The rows are grouped in 3 ways, from coarse to fine. Each group lies inside one group of the grouping before and may be the whole of it. The rows also spread widely along 13 directions, which tell nothing about the answers.
In the rows, zero is written as 128.
Some rows, each with its group in each grouping after it:
[111 189  99 134 111 121 149  97  92 118 145 148 174 157 132 108 183 134
 135  65 170 109 109 164 129 121  85] -> gozon Bem sab
[166 138  69 130 114 135 128 110 131  98  94 164 160  68 163 188 154 126
  91 127 127 144 102 111  70 140  83] -> gozon Modef rago
[176  87 128 142 115 146 108 162 115 158 110 109  66  99 124 161 122 130
 122 121  92 174 147 113 149 115 129] -> Lesep Bemen Goke
[137 124  89 151 102 158 185 127 137 131 101 136 160  87 157 119 144  84
 174 101 133  93  88  67 182 130 114] -> Lesep loku solet
[150 115 105 135 108 144 120 129 118 148 122 125 133 153 130 124 153 112
 117  67 123 137 154 177 182  94  65] -> Lesep lezop Dunar
[127 166  96 151 121 124 165 112  91 144 129 117 149 103  98 109 140 122
 158 119 163 152 106 116 107  91  84] -> gozon Bem Guve
[172 179  85 165 156 123 169 145  97 134 108 169 162 129 105 203 147 138
 154  67 151 136 113 117 113 156 108] -> gozon Modef Pelik
[140  76 123 138 123 108 127 128 119 129  81  82 110  88 123 139  87  68
 114 182 111 117 130 107 135 141  94] -> Lesep loku bufe
[ 95 169 101 136 139 115 156 117 126  69 100 113 126 118 174  80 117  83
 166 123 142  89  85 159 141 155  74] -> Lesep loku kal
[144 144 115  90  88 141 123 139  98 111 129 150 119 133 168 165 150 116
 104  79 117 152 169 149 133 152 118] -> Lesep mek sasap
[136  78 114 114 103 122 104 142 115 162 110 104  69 129 170 105 105 128
 127 160  78  86 138 140 159 136 103] -> Lesep Bemen kar
[124 134 117  99 129 130 140 146 128  95 105 129 100 125 169 147 108 109
 129  89 101 137 152 174 148 166 119] -> gozon Bem Runa
[ 97 141 123 115 114 107 206 137 133 154 129 124 111 114 168 106 100 151
 164 126 144 130 151 135 119 130 136] -> gozon Modef goviz
[138 109 149  82  83 131 113 137 122  93 153 142 117 116 183 127 140 174
 117 104  91 124 150 132 135 145 154] -> gozon Fesi Fepog
[145 149 143 140 125 126 142 130 155  75 160 144 150 131 152 100 147 199
 165  65 163 131 141 158 153 111  92] -> Lesep lezop rireb
[118 100 132 116 113 139 137  98 151  80 101 109 135  90 161 128 118  82
  81 136 115 136 134  88 147 155 120] -> Lesep mek rin
[115 180 146 131 144  90 173 119  94  84 147 138 189 154 107 115 132 147
 182  70 171  96 136 148 145 155 121] -> gozon Fesi Bug
[141 125 118 142 119 133 112 130  80 133  99 102  57 100 121 144 131  83
  98 146  98 192 114 110  96 123 115] -> Lesep lezop Dunar
[139  96  98 103  78 140 133 113 100 147 116 133 146 103 177 126 128 106
 115 165  93  75 119  53 147 153 126] -> Lesep mek rin
[143 159  99 121 118 138 167  99 150 115 130 189 176 112 177 186 163 177
  91  69 138 138 148  88 112 177 151] -> gozon Modef goviz
[160  96 126 109 148 128 134 150 122  92  90  96 116  95 123 176  56  80
 122 144  90 153 179 105 164 162 111] -> Lesep mek rin
[178  85  85 101  83 125 139 143  97 138 103 127 181  73 142 161  97 106
 156 171 112  91 164  88 135 121  79] -> Lesep loku bufe
[127 230  93 124 167 128 164 113  96  88 158 148 120 149 153 126 103 190
 171  94 134 154 160 117 143 162  95] -> Lesep mek sasap
[134 118 118 118 133 137 139 112 166  79 137 130 150  99 172 107 114 183
 147 126 112  88 123  98 167 145 113] -> gozon Bem sab
[156  97 155 115  81 117 141 151 101 147 146 125 140 114 107 141 137 151
 146 100 147 148 182 125 136  96 138] -> Lesep Bemen kar
[129 158 138 113 148 128 146 140 108  41 122 111 141 125 144 118  91 101
 169 100 120 124 140 136 176 156 105] -> Lesep mek rin
[125 136 111 101 100 124 145 120 142 105 129 186 146 131 206 158 171 165
 109  75 129  79 122 133 120 197 155] -> gozon Bem sab
[ 60 142 170 149 128  79 190 103  90 182 117  85  93 153 103  92 119  83
 113 140 151 122 114 109 118 161 177] -> gozon Modef goviz
[ 85 127 130 156 148  94 179  97 177  76  82 104 143  97 144 115 115  72
 109 123 183 130 121 150 118 160  88] -> Lesep loku bufe
[ 72 177 124 141 164 108 163  96 144  61  94 122 113 140 176 110 125  85
 111 106 128 102  82 153 138 202 118] -> gozon Modef rago
[123  98 102 147 158 120 152  88 214 104  92 154 143  96 176 165 124 157
  67 126 134  97 121  90 128 206 129] -> gozon Bem sab
[143 175 118 148 129  97 154 153  72 112 113 148 134 127 133 148 148 117
 182 107 147  92  68 143  95 159 120] -> gozon Modef rago
[102 157 158 140 111  91 146 115 124  71 143 153 135 126 168  86 165 170
 163 108 170  67  80 125 105 168 149] -> Lesep Bemen kar

New rows, each followed by its group in each grouping:
[ 88  99 114 101 107 137 160  95 185 119 100 122 120 107 205 126 123 105
  59 118  97 124 150 129 155 166 127] -> gozon Modef rago
[133 117 139 181 160  95 166 125 148 123 108 105 110  99 116 123 103 143
 155 151 160 117 105  88 128 152 124] -> Lesep loku bufe
[181  79 130 147 143 102 109 137 112 193 110 128 101 131  83 214 119 151
  72 134 109 139 166 101 114 169 150] -> gozon Bem sab
[141 114  73 157 144 142 143  94 151 168 110 119 133 116 158 114 111 153
 118 157  90  84 103  76 176 135  78] -> gozon Modef rago
[126  86 141 159 127  80 154 114  89 198 105  86 132 117  54 133 115  90
 112 159 156 129 132 110 105 121 116] -> gozon Fesi Bug
[182  75 133  93  91 137  75 126  99 117 137  97 143  91  93 159 117 137
  75 135  88 196 192 136 130  75  84] -> gozon Fesi Fepog
[138 141  86 131 154 155 129  73 183  62 116 139 170  95 156 150 132 153
  73  94 124 154 144 111 151 148  79] -> gozon Bem sab
[127 162 142 145 121 123 146 107  67 137 141  99 143 142  68 123 141  96
 124  98 157 175 152 101 149 110 111] -> Lesep mek sasap
[156  81 164 168 126 111  88  99 160 115 118 123 142 131  92 153 174 145
  53  84 157 141 140 141 136 135 115] -> Lesep Bemen kar
[ 96 143 146 126 119 124 122 105 124  86 142  97 112 155 161  53 132 124
 138 112 130  89 108 154 181 132  87] -> Lesep mek sasap
[158 120 173 164 123  99 145 159  88 150 124 102 134 134  51 162 147 106
 139  82 161 162 130 149 129 104 136] -> gozon Modef rago
[191 127 106 122 151 140  96 136 110  99 123 115 137 116  91 189 105 145
 106  98 103 181 183 147 151 118  80] -> gozon Bem sab
[144  82 143 116  80 103 141 162 137 131 116 128 110  92 159 139 132 133
 140 128 143 112 139 150 104 129 130] -> Lesep loku kal
[117 129  86 159 161 135 197 108 150 167  90 101 125 102 115 139  90  98
 122 132 123 156 140  83 159 130  99] -> gozon Modef Pelik
[170 157 151 178 185  87 108 117 108  56 125 111 160 131  69 154 110 151
 143 120 160 127 123 125 130 158  88] -> Lesep loku bufe
[162 107 107 127 117 148 116  92 156 119 121 147 161 112 136 185 147 143
  50  91 127 163 179  95 147 148 101] -> Lesep mek sasap
[162 131 141 141 159  93  91 110 132  64 122 124 137 113 113 155 109 171
 100 131 138 140 152 152 107 160  84] -> Lesep Bemen Goke
[145 129 110 151 106 112 158 110 128 172 139 151 159 143 136 138 160 168
 123  92 167 108 151 122 137 130 103] -> Lesep loku bufe
[122 134 148 169 166 101 196 147 160 118 123 116 115 104 121 107  96 162
 202 115 158  98  93  98 150 157 148] -> gozon Bem Guve
[155 112  60 126 130 126 126  90 147 117  92 137 141  65 165 166  94 131
  82 184 107 137 146  88  94 156  64] -> Lesep loku solet
[136 123 143 133 129  89 136 114  96 117 129 105 185 153  98 121 107 119
 145 121 147  74 161 140 175 146  86] -> Lesep loku bufe
[156 129  64 133 124 141 168 138 114 152 107 145 143  98 159 139 105 138
 187 132 113  94 134  81 161 137  94] -> Lesep Bemen kar
[136  69 150 125 127 119 139 136 187 109 108 120 133 112 154 135 110 132
 117 104 116  85 137 135 179 167 137] -> gozon Bem Guve
[157 158 105 119  87 133 117 105  87 122 159 164 144 117 168 134 170 192
 125 127 127 119 125  78 100 136 123] -> Lesep loku bufe
[158  59 141 144 120 112  86 127 169  92 104  96 124 101 143  99 116 134
 111 150 125  98 118 167 145 106  53] -> Lesep lezop rireb
[ 90 151 103  82 121 140 145  96 136 109 132 133  97 135 199 125 118 144
  83 105  89 144 171 138 143 173 135] -> gozon Bem sab
[115 117  97 102  75 164 160 103 128 169 137 141 125 113 183 111 160 132
 106  94  99 136 145  89 160 114 139] -> gozon Fesi Bug
[151 118 125 107  99 130  90 145  83 170 152 121  71 164 147 122 140 165
 112 101  78 141 154 175 152 115 111] -> gozon Fesi Fepog
[ 81 171 147 156 138 123 183 112 128 110 115 134  65 112 175 112 144 125
 128 122 125 134  56  55 104 194 212] -> gozon Modef goviz
[101 112 163 106 129  91 142  84 136  89 107 114 170 117 125 168 114  95
  49 132 122 126 166 102 123 198 154] -> gozon Modef rago
[120 188  90 119 141 148 171 105 147  93 143 168 144 129 182 141 149 180
 131  57 135 141 144 120 145 161 126] -> gozon Bem sab
[141  77 137 102 101 109 127 133 158  79 105 154 156  90 177 157 129 134
 109 124 113  77 127 120 124 185 141] -> gozon Fesi Fepog
[134 109 110 105  85 128 146  95 120 131 147 121 180  96 150  90 116 166
 135 164 125 111 168  75 139  91  82] -> Lesep lezop rireb
[121 140 142 157  99 130 180 129 144 132 142 153 119 117 168 105 173 159
 164  83 157 103  87  89 141 148 167] -> Lesep loku solet
[183 101 110 156 147 117 113 121 195 105 119 162 137 116 161 173 134 203
  86  99 147 123 145 144 121 160  82] -> Lesep mek rin
[126 144 133 118 104 148 148 116  82 112 139 125 150 134 144 110 138 104
 144 105 109 103 120  62 185 150 146] -> Lesep mek rin
[119 197 123 140 156 119 143  92  72 107 154 118 157 160  92 115 133 150
 140  94 141 137 136 113 151 136 110] -> gozon Bem sab
[115 126 164 113  98 126 183 172  97 137 116 129  74 118 148 156 129  82
 151  92 126 147 140  97 141 177 208] -> Lesep mek sasap
[164 106  86 141 103 124 173 130 174 140 123 154 155  65 156 148 134 178
 135 119 188 157 148 127  82  87  70] -> Lesep mek rin
[118 101 169 102 125 111 151 147 109  91 117  77 110  92 109 121  81  87
 146 136 112 159 158 126 145 127 148] -> gozon Fesi Bug
[129 120 133 134  86 127 147 113 108 152 134 107 106  78 106 118 145 140
 112 137 156 206 154  98  85  71 124] -> Lesep Bemen kar
[120 149 143 131 155 122 139 115 166  38 116 145 127 114 166 143 128 148
 121  84 128 123 112 127 139 194 146] -> gozon Bem Runa
[156 140  91 130 124 130 120 106  99 163 140 151 144 162 136 142 153 166
 112  86 107 104 142 128 158 143  97] -> gozon Fesi Bug
[200  91  97 142 102 128  74 140  60 188 107 117 103 124 103 182 139 112
  95 153  90 131 134 108 121 120  90] -> Lesep loku bufe
[149 107 131 122 117 124 113 122 109 133 117 103 104 117 111 150 118 113
  80 124 113 194 185 139 123 113  97] -> Lesep lezop rireb
[147 145  94 180 147 131 163 114 117 125  84 119 139  73 101 157 136  85
 133 129 150 161  70  78  98 121 101] -> gozon Modef goviz
[187  80  74 116 106 125 146 151 121 156  95 149 164  88 146 181  99 133
 147 144 109  98 169 102 135 134  80] -> Lesep lezop Dunar
[115 163  95 138 134 109 168 153 102 123 108 130 101 139 168  93 110 113
 211 113 136  78 101 163 148 147  90] -> Lesep Bemen kar
[140 135 126 141 147 124 133 116 113  85  99 126 155 115 101 174 138  85
 103  90 132 133 116 115 136 170 126] -> gozon Bem sab
[ 78 152 131 107 126 104 160 114  92 126 127  87 109 144 123  93 104  94
 126 117 137 146 156 177 136 124 104] -> gozon Bem sab
[126 127 113 118 131 140 138 133 112 148 134 118  93 150 161 107 107 145
 144 109  71 105 139 117 197 153 126] -> gozon Fesi Fepog
[136 153 157 127 129 114 134 114  94 132 166 117 138 151  90 124 134 169
 128  83 137 151 163 129 153 123 136] -> gozon Bem Guve
[113 136 131 110  78 137 209 167  92 159 132 133 111  99 145 132 145 105
 185  84 143 149 134 104 131 115 182] -> gozon Bem sab
[119 117 122 138 108 138 174 119 135 190 147 117  97 117 166  83 117 186
 158 145 105 103 117  63 161 114 151] -> gozon Modef goviz
[145  91 166 156 162  95 115 134 129 115  82 102 125 143  89 189 119  72
  76 108 112 109 122 139 158 196 143] -> gozon Modef rago
[113  85 127 133  85 118 117  86 150 201 142 104  93 126 150  91 151 178
  54 149 124 143 140 137 108  85 105] -> gozon Modef goviz
[150 129 163 136 108 120 113 161  94  80 132 118 120 110 111 129 161 120
 158  88 146 127  88 158 121 114 134] -> gozon Bem sab
[126 150 163 167 133 116 149 140 114 122 134 112  61 108 107 116 145 151
 146 103 157 191 111 111 104 116 160] -> Lesep Bemen kar
[176 110 135 122 171 118 120 140 107  81 110 107 144  99  91 184  64 127
 136 142  79 137 160  78 163 173 126] -> gozon Fesi Fepog
[107 103 158 148 158 120 180 134 181  69  86  96 102  70 120 143 101  77
 118 101 144 184 128 121 135 150 148] -> gozon Fesi Bug
[149 178  82 167 147 100 149 130  96 155 119 150 115 139 129 148 137 159
 152 110 162 126 117 150  90 145  81] -> Lesep loku kal
[114 146 157 184 163  95 137  91 139  67 123 102 157 132  89  87 137 127
 130 106 179 118  95 138 141 129  81] -> Lesep lezop Dunar
[134 101 111 153  80 142 158 133 163 152 114 144 112  74 158 126 187 134
 122  86 164 153  86 129  96  90 122] -> gozon Bem Runa
[184  77 106 132  97 152  98 142  97 195 110 109  96 126 105 177 138 103
  86 113  97 168 165 120 162 104  93] -> Lesep mek sasap
[183 128 127 108 121 124  83 150  78 124 122 133 115 149 119 203 133 128
  88  92  81 152 166 168 134 153 118] -> gozon Modef rago
[138 110 158 127 119  92 174 159 100  90  94 108 127  57 108 169  90  79
 164 165 151 146 133  78  87 158 161] -> Lesep loku bufe
[ 99  62 152 140 108  92 185 117 165 141  82 106 137  85 123 135 115  69
  96 140 160 126 147 104 116 151 141] -> Lesep lezop Dunar
[155 120 112 124 145 155 124 104 144 132 134 123 155 150 140 141 110 163
 101  92  77 116 172 103 217 145 109] -> gozon Modef goviz
[127 169 110 121 127 113 152 129  66 105 115 140 153 152 153 138 118  93
 172 116 113  59 118 103 165 198 127] -> Lesep loku bufe
[105 155  91 123 141  98 178 132 108 143 120 133 117 135 171  98  90 144
 187 141 118  71 115 134 135 169 100] -> gozon Fesi Fepog
[124 108 137 109  86 128 150 113 168 125 153 147 138 121 184 117 148 189
 109  98 147 116 165 117 142 139 131] -> Lesep mek sasap
[142 141  93 135 109 140 153 102 134 113 130 129 158  85 136 126 138 137
 114 116 165 181 145 114 104  86  67] -> Lesep mek rin
[101 179 183 130 155  86 131 120  53 105 141 105 110 193 103 129 124 109
 120 101 107 106 125 137 154 201 175] -> gozon Modef rago
[117 106 104  97  97 101 164 117  97 198 145 109 137 138 154  87  74 162
 153 187 121  74 183 104 145 124  89] -> Lesep mek rin
[122 162 106 176 170 106 170 102 111 174 100 125 104 133  99 172 124 121
  96 126 133 158 114  84 100 173 135] -> gozon Modef Pelik
[147 218  59 145 146 130 156 141  71 111 124 160 110 117 161 130 123 153
 201 107 131 136 102 131 107 142  75] -> Lesep Bemen Goke
[ 93 107 129 134 139  86 191 121 131 182  98 122 107 135 135 149  99 106
 108 131 129 112 153 107 128 198 160] -> gozon Fesi Fepog
[166  98 114 126 107 134 124 144 135 134 114 121 125 116 139 162 129 125
 112  97 124 153 174 158 152 115  87] -> Lesep loku bufe
[176 110  87 124  78 160 152 117 138 160 135 160 197  90 143 168 169 163
 111  91 130 140 151  86 142  89 101] -> gozon Modef rago
[145 104 114 134  83 127 109 103 160 137 145 149 140 124 183 100 175 193
 105 117 137  75 114 133 130 120  91] -> Lesep loku kal
[128 177  72 172 196 121 203 117 150 141  94 145 111 104 129 169  93 148
 150 105 147 168 131  90 116 176 115] -> gozon Bem Runa
[ 97  88 149 104  75 139 155 107 144 105 114 102 132  98 170 106 137  76
  94 121 121 130 148 100 162 136 146] -> Lesep loku bufe
[145 169 150 147 181  96 101 109  82  90 140  99 115 166  82 143  90 147
 113 124 110 145 163 135 153 176 107] -> Lesep loku solet
[100 220  98 101 156 125 169  74  75  81 141 149 194 157 154 135 110 132
 130 108 100  95 150  75 166 205 127] -> gozon Modef rago
[105 116 156 122 133 116 121 111 122  90 111  64  97 104  96 112 103  79
  90 125 124 195 151 164 129 109 102] -> gozon Bem Runa
[ 93 109 137 130 106 124 167 133 113 150  98  88  66 110 133 108 120  57
 115 122 122 179 141 133 132 116 134] -> Lesep lezop Dunar
[147 108 104 165 154  98 180 117 154 157 106 143 202 122 102 154 109 151
 157 113 164  63 135  94 158 164  97] -> gozon Bem Runa
[142 149  66 135 137 131 127 104 114 109 105 129 162 120 134 134 129 108
 119 106 126 130 125 164 134 123  33] -> gozon Fesi Fepog
[123  79 105 137 113 126 168 134 168 159 100 108 105  80 171 108 103 131
 142 165 113  94 103 102 138 116 106] -> gozon Modef Pelik
[146  92 116 103 129 115 128 123 135  89  98 123 158  84 141 170  93 114
 110 156 108 104 148 102 127 170 116] -> gozon Bem sab
[114 148 162  78 105 103 119 153  56 118 146 102  99 168 133 110 111 112
 147 102  99 113 161 193 151 149 138] -> gozon Bem Guve
